All groups share one centre, and each spreads out both ways along 12 directions, with some noise.
Some rows, each with its group after it:
[ 0.29 -0.75 -1.32  0.45 -1.89 -3.07  1.15 -2.57  0.23 -0.97  0.32  2.07
 -0.17  0.69  2.91 -1.10  1.52]  (0)
[ 1.05 -0.89 -2.48 -0.33  0.42  0.58 -0.02 -2.82  1.51 -2.33  2.92  4.48
 -0.19  2.93  3.07  1.49 -0.43]  (3)
[-0.46  1.02  2.78  2.72  1.03  3.19  1.24 -1.90 -4.07 -3.07 -3.19  0.57
 -0.26  0.10 -1.77  3.14  1.02]  (3)
[ 1.52 -1.05  2.15 -4.08 -0.99 -3.28  2.10  2.52  1.87 -1.38  2.31  1.01
  0.12 -1.36 -1.93 -2.49  2.86]  (0)
[-0.72 -0.62  2.63 -0.06  1.63  0.26 -0.89  4.30 -0.52 -2.36 -0.77 -1.07
 -2.50 -0.06 -0.29 -0.99  1.66]  (1)
[-0.88  2.57  0.19 -1.69  4.38  1.14 -2.49 -1.95 -1.44  3.63  1.21 -1.84
  0.19 -1.64 -4.21 -1.98  1.29]  (0)
[ 1.81  0.30 -3.25  0.26 -1.19 -3.66 -0.11 -1.85 -1.48 -4.13 -2.16 -3.52
  2.17 -0.62 -0.06 -0.61  1.55]  (2)
[ 0.50 -1.23  0.12  1.49 -3.91 -0.85  1.83 -2.73  1.27 -0.24 -0.30 -2.23
  3.20  3.43  0.92 -1.84 -1.81]  (0)
[ 1.58 -0.82 -1.84  1.45  3.58  2.16 -0.91 -0.40 -6.29 -1.95 -1.35 -2.07
 -2.24  2.39 -2.87 -0.12 -3.16]  (1)
[ 0.39 -1.33 -0.95 -0.98  1.91 -0.23 -2.39 -1.04  1.48  1.90  3.36 -0.70
  0.14  1.19 -2.31 -3.20  0.35]  (3)
[ 5.85 -0.01  1.33 -0.53 -2.89  0.84 -1.97 -0.11  2.27  1.22 -1.51 -0.04
  0.11  2.71  1.75  1.94 -0.59]  (1)
[ 2.24  1.95 -0.39 -3.05  0.70  0.42  2.94 -0.93  0.18 -1.31 -2.02  2.45
 -0.42  0.74  2.98 -3.92 -2.18]  (3)
[ 1.09  0.09  3.34 -3.13  2.38 -3.08  0.11 -1.28  0.66  1.17  1.33 -2.50
  1.10 -1.01 -7.71 -2.68  1.60]  (0)
[-3.50 -1.30  1.23 -1.77  0.93  2.70  2.82  2.07  0.94  0.15  3.12  4.55
  0.65 -2.40  2.48 -1.61 -2.19]  (3)
[-2.03  4.13 -1.36 -2.88 -2.99 -2.53 -0.03  2.60 -1.51 -1.54  1.06  1.25
 -3.28  2.72 -1.53  0.85 -2.03]  (2)
[ 2.24  1.34 -0.56  1.10 -1.16  0.23  0.21 -0.98 -4.89  2.45 -2.43 -0.49
 -1.68  1.71 -1.13  1.20 -1.76]  (0)
[-0.84  0.18 -1.56 -1.80  2.43  0.13  1.30 -1.82 -0.92 -0.14 -0.69 -2.02
  1.55 -3.93 -1.40 -1.40 -1.78]  (3)
[ 0.96 -2.99  3.05 -1.00 -0.96 -1.96  0.42 -0.06 -2.07 -3.67 -1.35 -1.08
 -0.65 -1.20 -0.08  1.32 -4.49]  (1)
[ 3.89 -3.99 -0.53  1.16 -1.26  1.26  1.32  3.05  1.96 -0.58 -0.39  0.47
 -0.93  0.49 -0.12  0.04  1.52]  (1)
[ 1.44  0.29 -0.59 -3.69  1.66  0.70 -1.83 -0.27  0.97 -2.21  0.45 -1.56
  0.07  0.42 -2.50  0.42 -5.29]  (1)
[ 1.64  2.27 -2.70 -5.85 -2.52 -3.16  1.25 -3.66  1.82 -1.64 -2.40  0.92
  1.50 -5.95  0.38  0.86 -4.71]  (1)
[-1.00  0.04 -2.78  0.81 -0.40 -0.66 -2.46 -1.68 -2.75 -0.94  2.32  1.97
  0.13  0.02 -1.62 -2.60  2.92]  (0)
[ 0.12  0.41  0.45  1.48 -4.39  0.71  2.12 -1.06 -3.49  2.28 -0.01  0.57
 -0.24  1.55  3.70 -1.91 -0.12]  (0)
[-1.20 -0.10 -0.30  2.15  2.47  4.86 -2.58  5.97 -4.68  5.38  0.21 -0.40
 -1.96 -0.73  0.82 -2.42  0.38]  (2)
[-0.02  1.91 -0.74 -3.55  1.41 -1.43 -0.80 -2.23  1.31 -0.04  0.07 -0.40
 -1.56  1.13 -4.01 -1.08 -2.66]  (0)
[ 2.74  0.40  0.02  2.40  0.49  1.91  3.76  0.58 -3.11  2.71 -2.58  1.58
  2.57  0.99  0.15  2.08 -1.40]  (2)
[-0.88  5.30  1.58 -1.94  3.14 -1.08  5.07 -1.82 -1.19  3.27 -1.41 -0.67
  0.53  1.24 -1.46  2.36 -1.88]  (2)
[-2.46 -0.13 -2.28  0.00 -0.07  0.23  0.35 -4.17  3.46 -2.41  2.14  4.45
 -0.86  4.63  2.58 -2.30 -1.85]  (0)
[-1.12  2.55  0.16 -0.49 -2.92 -0.86  0.18  0.39  3.14  1.90  1.47  0.91
 -5.22  8.20  1.76  0.55 -2.54]  (2)
[-3.49  0.47  0.93 -2.66 -0.72 -2.83 -0.98  1.47  2.11 -0.50  2.35  2.08
 -6.61  2.30  0.35 -2.49 -0.51]  (1)
[-0.52 -0.26  1.13 -1.52  3.52 -2.39  0.64 -1.22  4.18 -0.30  0.40  0.08
  1.84 -1.89 -2.13  0.94  0.01]  (0)
[-2.40 -1.86  1.84  0.07  3.11 -0.75  0.53  1.55  0.12 -0.67  1.08 -0.19
  0.98 -3.03 -3.96 -0.40  1.58]  (0)
[-3.58 -1.41  1.80  1.37  0.79 -2.91  0.81  2.67  2.77 -1.48  2.09 -0.54
 -0.46  2.10  0.25 -2.03  2.61]  (1)
[ 0.31 -0.59 -1.96  2.18 -0.32 -2.12  1.22  3.62 -0.17  6.58 -0.41 -1.74
  0.24 -0.75  0.36 -0.36  0.87]  (3)
[-3.10  0.90 -1.03 -1.61  0.75  1.78  1.80 -0.10 -1.59 -4.63 -1.98 -1.17
 -2.10 -2.28  0.44 -2.01 -1.94]  (3)
[-0.14  0.22  4.01 -0.98  1.14  1.44 -0.08  1.67 -0.25  2.25  0.41  4.04
 -2.66  2.71 -1.75 -7.29  1.62]  (3)
[ 2.18  0.40 -2.06  0.47 -3.21 -3.36 -1.43 -2.09 -0.19 -2.77 -2.27  0.51
 -0.06  1.57 -1.77  0.90  0.43]  (3)
[ 3.02 -4.36  0.14  1.47 -0.02 -4.74  5.21  2.13 -1.85 -4.15 -3.03 -0.58
  1.34 -2.80  0.93 -2.96  3.26]  (2)
[-0.35 -0.03 -0.20 -0.90  3.53  2.42 -0.74  2.44  1.45 -0.62  0.30 -1.13
  0.24 -0.65 -2.85 -0.76  0.28]  (0)
[ 1.68 -1.05 -2.35  2.13 -1.67  0.13 -1.21 -1.14 -2.42 -1.17 -2.93 -4.59
  0.42  0.33 -0.98 -1.93 -0.12]  (2)
[-4.90 -1.59  0.32  0.62 -0.27 -1.49  2.46  0.24 -0.34 -1.13  0.88 -0.26
 -0.97 -4.24 -0.19  1.23 -0.23]  (3)
[-0.79  0.51  2.55  0.87  4.83  2.71 -1.18  0.26 -0.24  5.48  1.69  0.32
  0.85 -1.23 -0.07  0.98  1.41]  (2)
[-2.13  3.04  1.55 -0.64  2.40 -1.10 -1.74  0.53 -0.16  3.74  0.64 -5.00
  0.10 -0.15 -2.12  1.01  0.36]  (2)
[ 0.04 -0.93  5.29  2.26  2.28  1.92  3.18 -1.95 -1.96  2.30  0.35  2.27
  2.14  0.04 -1.45  2.29  1.58]  (2)
[ 4.32 -0.79 -1.20  3.93 -2.05 -0.01  0.56  0.77 -2.12  1.17 -2.85  0.30
  1.49  0.49  1.12  2.19  3.04]  (1)
[ 2.78 -1.34 -0.66 -0.53  4.21  3.13  0.64 -0.98 -2.94 -1.43 -2.83 -0.55
  1.67 -4.51 -4.78 -2.39  0.33]  (2)
[-1.83  0.98 -2.03  1.03  3.75 -1.02  0.74  0.04  0.20 -2.98  0.81  0.03
  1.34  3.11  0.34 -1.82  1.50]  (1)
[ 4.14 -2.54 -5.28  0.56  2.16  0.85 -2.26  0.06 -0.70 -0.61 -2.45 -0.73
  0.05 -3.11  2.06 -4.72  0.83]  (2)
[-0.07  0.62  1.43  1.07 -0.44  0.26 -2.03  0.43 -1.31  0.26  0.79 -0.91
  0.80  1.12 -2.69  1.99  0.93]  (2)
[ 1.89  0.45 -2.36 -2.80  1.85 -0.15 -1.81  3.12  1.40 -5.30 -0.76  0.48
  0.55 -0.80 -2.28  1.40 -1.18]  (1)
[-0.64  2.54 -2.10 -1.78  2.46 -0.69 -1.88  0.73  1.01 -5.23  2.85  1.18
 -0.17  1.59  0.95 -0.20  4.02]  (2)
[-0.26 -0.30  0.11 -0.41  3.11  0.37  0.97  1.49  1.34 -3.71 -0.50 -1.95
 -2.91  0.68 -0.35  1.11  1.03]  (3)
[-0.01  3.85  1.33 -3.26 -0.39 -0.65 -2.96  1.92  0.50  1.98 -4.34 -5.58
 -3.04 -3.58 -1.36 -2.39  1.00]  (1)
[-2.11  2.96  0.25 -5.33 -2.19  1.45 -0.65  0.61  5.80  3.34  0.66 -0.46
 -1.12 -2.78  0.62 -2.64 -1.70]  (1)
[-0.06  0.13  2.70 -0.92  1.63 -1.07 -0.83 -1.52 -0.94  1.24 -0.75 -1.70
  0.43 -1.35 -4.74 -1.88  0.15]  (3)
[-1.24 -1.76 -2.74  1.98  1.81  1.97 -0.84  2.03 -4.08 -3.96  0.46  1.65
 -1.33  0.29 -3.95 -2.25  1.84]  (0)
[ 1.55  0.89  1.48 -0.93 -0.03 -0.41  0.42  3.36  1.04 -1.01 -2.09 -0.26
 -2.00  2.00 -0.86 -2.24  0.61]  (3)
[-0.45  0.47  1.05  2.05  3.78  0.90 -0.01 -1.36 -1.59 -3.43 -0.45 -3.22
  0.57  6.20  3.00 -3.45 -0.81]  (1)
[ 1.47  0.51 -4.56  0.71 -4.49  0.48  0.10 -0.78 -2.71 -2.38 -0.66  3.79
 -0.15  2.35  1.60  1.05 -2.26]  (0)
[-4.79 -0.87  1.11  0.12 -1.00  0.51 -1.80  2.16 -1.33  2.05  1.06 -6.18
 -2.25 -1.24 -1.59 -3.16 -2.31]  (3)

New rows. What belongs after each?
[-2.48  1.28  0.39 -2.89 -3.30  1.57 -0.63  2.40  1.18  1.21 -0.85 -0.40
 -3.79 -3.54  1.21 -2.66 -1.50]  (1)
[ 1.53  1.35  3.19 -1.08 -1.20 -3.64  1.85  0.90 -0.33  0.90 -4.32  2.12
  0.10 -1.51 -4.20 -2.51  1.30]  (3)
[ 3.69  1.44 -1.64 -4.79  6.15  1.10  0.13 -0.60  1.85 -1.77 -0.96  2.03
 -0.41 -2.07 -4.05 -1.23  0.04]  (2)
[ 1.15 -2.45 -2.68  4.19  0.42 -4.43  0.78 -1.04 -1.34 -2.01  2.36  4.26
 -0.12  6.26 -0.73  2.95  1.31]  (1)
[-0.36 -0.33  0.19  0.75 -0.85 -0.51 -0.51 -0.25  0.06  4.53 -0.62 -1.12
 -2.64  1.35  1.54 -1.34 -1.82]  (2)
[-0.91 -3.46  1.97 -0.66  1.07  0.36  2.19  0.31  1.25 -0.90  2.34  0.07
  1.94 -0.76  1.94 -4.14 -0.62]  (3)
[-4.23  2.35  1.24 -0.96 -1.93 -1.10 -6.34  1.93 -0.33  1.76  4.38 -0.36
 -2.33  1.61 -1.42  1.69  0.75]  (2)
[ 1.44 -1.10 -1.64  0.24 -1.74 -0.53 -0.94  0.02 -1.74 -2.69 -0.87  0.03
 -1.31  1.83  0.87  0.51 -2.58]  (1)
[ 1.75  1.96  4.07 -1.38  4.24 -2.36  1.37 -3.92  0.18  1.34 -0.01  2.30
 -0.25  2.75  0.60  1.06  0.16]  (1)
[-0.19 -0.74  3.05 -1.63 -0.13 -0.34 -0.98  0.48 -0.24  3.97  0.44 -1.70
 -4.74 -0.04 -3.13 -0.83 -1.66]  (1)
[ 0.65 -1.22 -0.11 -0.27 -2.52 -3.41  0.67 -0.77 -0.84 -0.85  0.90  1.55
  0.76 -0.46 -1.16 -0.06  1.25]  (0)
[-0.99 -0.58 -0.41  4.07 -4.83  0.80 -4.75  0.17 -6.63  5.70 -0.67 -1.86
 -0.76 -0.52  0.65 -0.45 -1.78]  (2)
[ 0.35 -0.38 -5.05  0.74 -3.76 -3.74  0.86  2.32  5.57  1.67 -1.98 -4.63
  0.39  2.48  4.26  0.57 -4.14]  (2)
[ 0.03 -3.53 -2.63 -0.23  0.79 -1.31  1.15 -1.65  0.99 -4.45  0.68 -2.27
  4.94 -4.03 -1.06  0.09 -0.12]  (3)
[-0.90  2.37 -2.87 -5.98  1.41 -0.88  0.04 -1.47  0.51 -9.07 -1.31  2.54
 -2.11 -0.87  3.36 -2.02 -5.65]  (1)
[-0.24 -0.70  1.40  1.51 -2.00  2.67 -0.43  1.64 -1.82  2.54  0.98  4.08
 -0.79  1.38 -0.64  1.77 -1.60]  (2)
[ 4.37  0.60 -1.97  1.00 -1.08 -3.52  1.38  1.05  2.12  1.97 -1.26  3.50
  2.33  0.83  0.15  5.65  1.09]  (3)
[ 4.68  0.47 -2.59 -2.90  3.80  1.45  2.45  1.79  1.06 -3.85 -0.29  2.89
  0.69 -0.26  0.18 -1.25  2.63]  (0)
[-1.75 -1.45  2.49  3.68 -1.75  2.30  0.04 -0.27 -6.62 -0.51  0.00  0.16
  0.37 -0.32 -0.65 -0.46  2.15]  (2)
[-2.31 -0.14  1.20  0.70  2.43  1.85  2.70  3.51 -5.61  3.05 -0.36  3.04
  0.31 -5.30  1.49 -2.02  0.64]  (2)
[-2.12  0.74  1.52 -5.06  2.92  1.19 -1.50  6.05  1.79 -6.82 -0.34  0.66
 -0.61 -4.85 -1.76  0.10 -1.86]  (1)
[ 1.32 -0.67  0.21 -1.86 -1.69 -2.88 -1.79 -0.10  1.95 -2.45 -0.04 -1.01
 -2.16  1.52 -3.41 -0.58 -0.15]  (2)
[-0.03 -0.78  3.45 -1.05  2.10 -2.38  5.47  1.87 -0.57 -0.73 -0.16  2.98
 -0.19 -2.16 -0.90 -0.21  1.23]  (2)
[-1.21  2.20  0.85 -2.04  1.57 -3.24 -0.22 -1.55  1.40 -0.58  1.13 -1.48
 -0.58  0.35 -1.18  0.73  1.34]  (2)
[ 1.72 -1.18 -0.92  0.84 -0.61  2.62 -2.29 -1.21  0.47  0.46  0.22  2.55
 -0.55  1.77 -0.76  0.49 -1.01]  (2)
[-3.05  2.92  1.66 -0.13  2.84 -2.02  0.86 -1.01 -2.31  2.57 -2.17 -3.12
 -5.24 -0.15  0.49 -5.21  2.54]  (1)
[-1.07 -1.52  0.15  0.88 -1.58  3.03 -1.17  2.26  0.51 -0.43  1.43  2.23
 -1.88  1.77 -0.36 -0.56 -0.99]  (2)
[ 0.57  2.56 -1.94 -2.64 -1.89 -2.63  4.05  2.88  0.28  0.94 -4.40 -0.61
 -0.49 -2.82  2.72 -0.60 -3.29]  (3)
[-1.34  0.02  1.42  3.33 -0.76  2.73 -0.77 -2.97 -2.47 -2.08 -0.51 -4.57
  1.12  3.30 -2.42  0.48  1.53]  (2)
[ 0.49 -0.59 -1.21 -0.29  1.64 -1.54  3.92  4.06 -1.26  0.62 -2.78 -2.03
 -0.74 -1.94  0.62 -2.97 -0.38]  (2)
[-2.68  4.56 -1.26 -5.35 -2.10  2.12 -3.02 -0.65  0.28  4.37  3.30  1.13
  1.05 -3.21 -0.44 -1.33 -2.67]  (0)
[ 2.08 -0.96  0.01 -0.46  1.33 -0.67  2.97  1.11 -1.28  1.88 -1.77  1.92
  0.50 -2.80 -0.18 -0.82 -1.38]  (2)
[ 2.53  4.20 -1.64  0.48  2.32  2.42 -1.25 -1.39 -4.92  3.52 -4.53 -2.30
  0.91 -2.76 -2.10  1.14  0.35]  (1)
[-2.79 -1.55 -0.85  2.45 -1.54  3.37 -0.53  3.25 -3.12 -1.03  1.00  1.70
  0.66 -2.01  1.43 -0.53  0.02]  (2)
[ 2.98 -0.61 -0.20 -3.17  0.70 -4.32  0.73 -0.36 -2.49 -0.43 -2.86 -0.41
 -0.29 -5.77 -4.79 -2.29 -0.68]  (2)
[ 2.55  1.76 -0.85 -0.58  2.58 -2.99 -2.43 -2.23  3.43  2.52  1.08 -0.09
  0.29  3.03  2.34  1.63  1.80]  (2)
[-0.20  1.30  2.71 -3.97  4.10 -0.68  2.67 -1.99  0.21  1.45 -1.17 -0.50
 -3.02 -2.80 -0.71 -3.05 -0.75]  (1)
[-1.37  0.91  1.48 -1.84 -0.84 -2.98  0.76  3.00  1.98 -0.37 -0.93  2.64
 -3.22 -0.75 -2.62 -0.52  0.71]  (3)
[ 2.64  0.16 -2.04  1.23  0.32  0.35  3.08 -3.00 -0.51  1.25 -1.91  0.34
  3.89 -1.37  1.18  0.45  0.69]  (1)
[-2.04  0.26 -0.84  0.17  1.21  3.34  0.11  1.06  0.65 -0.14  0.00  0.92
  1.20 -0.45 -1.10  1.01 -3.00]  (0)
[-0.67 -2.44  0.92 -1.40  1.55 -4.38  1.82 -1.53  1.67 -3.73  3.28  3.51
 -0.07  2.73 -0.81  1.28 -3.05]  (1)
[-1.44  5.86  1.28 -1.21 -0.55 -1.26 -2.73 -3.19 -1.28  2.89  1.78 -1.05
 -1.63  4.86 -1.72  3.25 -0.63]  (2)
[ 1.32 -0.69  2.21 -0.67  1.08 -0.75  0.77 -2.77 -0.38  0.75  0.08  3.30
 -1.21  0.09 -1.06 -0.12  0.55]  (2)
[-1.68 -0.51 -0.52  0.77  1.54 -0.55  0.59  1.69 -3.58  1.18  0.13  1.18
 -3.13 -1.35  4.07 -4.70  1.87]  (2)
[-0.57  2.43 -2.30 -1.99  0.11 -1.64  3.66  2.07  0.07  1.12 -0.75  1.85
 -1.87  0.59  2.46 -0.84 -2.51]  (2)
[-3.09 -0.21 -2.64 -0.78 -3.25  1.51 -3.06 -1.25 -1.04 -3.53  1.67  1.88
 -1.10  0.41 -0.46 -2.34 -2.34]  (3)
[-0.13 -1.54 -2.22  0.97 -2.05  3.33 -1.53  1.82  2.05 -0.98  0.03 -0.23
 -2.01  3.18  0.36 -1.45 -2.20]  (2)
[ 0.77  0.45  0.47 -1.34 -3.44 -1.11  1.32  0.73  2.48  1.64  0.07 -1.00
 -0.64  1.12  4.93 -0.81 -1.03]  (0)
[ 0.22 -1.36  0.58  4.04  2.78  0.48 -2.36  4.31 -2.30 -3.62  0.36 -1.19
  2.23  3.30 -2.34  2.62  1.93]  (1)
[ 1.17 -1.98  0.96 -1.71  4.88  2.42  1.99 -0.92  0.03 -1.96  0.39 -1.62
  4.79 -3.33 -1.91 -3.26 -0.34]  (3)
[-4.66  2.90  0.25 -0.78  0.00 -2.10 -2.72  0.59  0.22  4.72  3.38  0.61
 -0.32 -1.54  3.43  2.01 -0.33]  (2)
[ 0.34 -0.44 -0.18 -3.69  1.78 -2.63  2.17  0.46  0.15 -3.96 -1.03  0.76
 -2.24 -2.59 -2.90 -3.21  0.39]  (2)
[-2.24  1.72  2.53 -4.42  1.03 -1.20 -1.46  0.46  5.10  3.24  2.69  0.10
 -0.58 -1.33 -1.32  0.25 -1.43]  (0)
[ 2.49 -1.36  2.07 -0.19 -2.93 -4.15  0.06  1.99  2.51  4.88  0.77 -0.69
  2.06  1.57  1.11  0.45 -1.13]  (3)
[ 1.71 -6.21  0.19  1.64  0.94  2.12  1.86  3.11 -2.43 -4.24 -2.00  1.08
 -0.85 -4.16 -1.54 -5.42  2.24]  (2)
[ 1.54  0.28 -3.07 -2.64  0.00 -2.10  1.76 -2.80  1.92 -0.21 -1.94  1.43
  0.09 -2.03  0.85 -0.69 -2.97]  (2)
[-2.13 -1.32  0.51  0.95 -2.35 -0.04  3.72 -0.77 -2.58 -0.45 -1.36 -0.98
  1.43 -2.49  3.91 -2.39 -2.47]  (3)
[-1.02 -2.06  1.14 -0.22  1.66  1.30  0.48  0.55  1.42 -2.73  2.58  1.40
  0.86 -0.03  0.41  1.23  0.04]  (3)
[ 0.61 -0.53 -0.55  4.91 -2.52 -0.72  1.90 -0.68 -0.18  2.08 -0.76  0.80
  6.41  0.48  2.43  2.78  3.09]  (1)
[ 0.81 -0.07 -1.26 -3.16  4.34  0.22 -2.33  1.07  3.81  1.56  3.29 -1.20
 -3.06  2.74 -1.32 -2.50 -0.02]  (3)
[-5.56 -2.83  2.66  0.97 -0.08  2.08  0.52  2.14 -2.18  2.13  1.75 -3.19
  1.09 -4.02 -1.17 -3.51 -1.50]  (3)
[ 2.25  1.34 -1.89 -1.70 -0.66 -0.68 -0.03 -1.44 -0.60  0.23 -0.99  2.19
 -0.82  0.47 -0.94  0.25 -1.82]  (2)
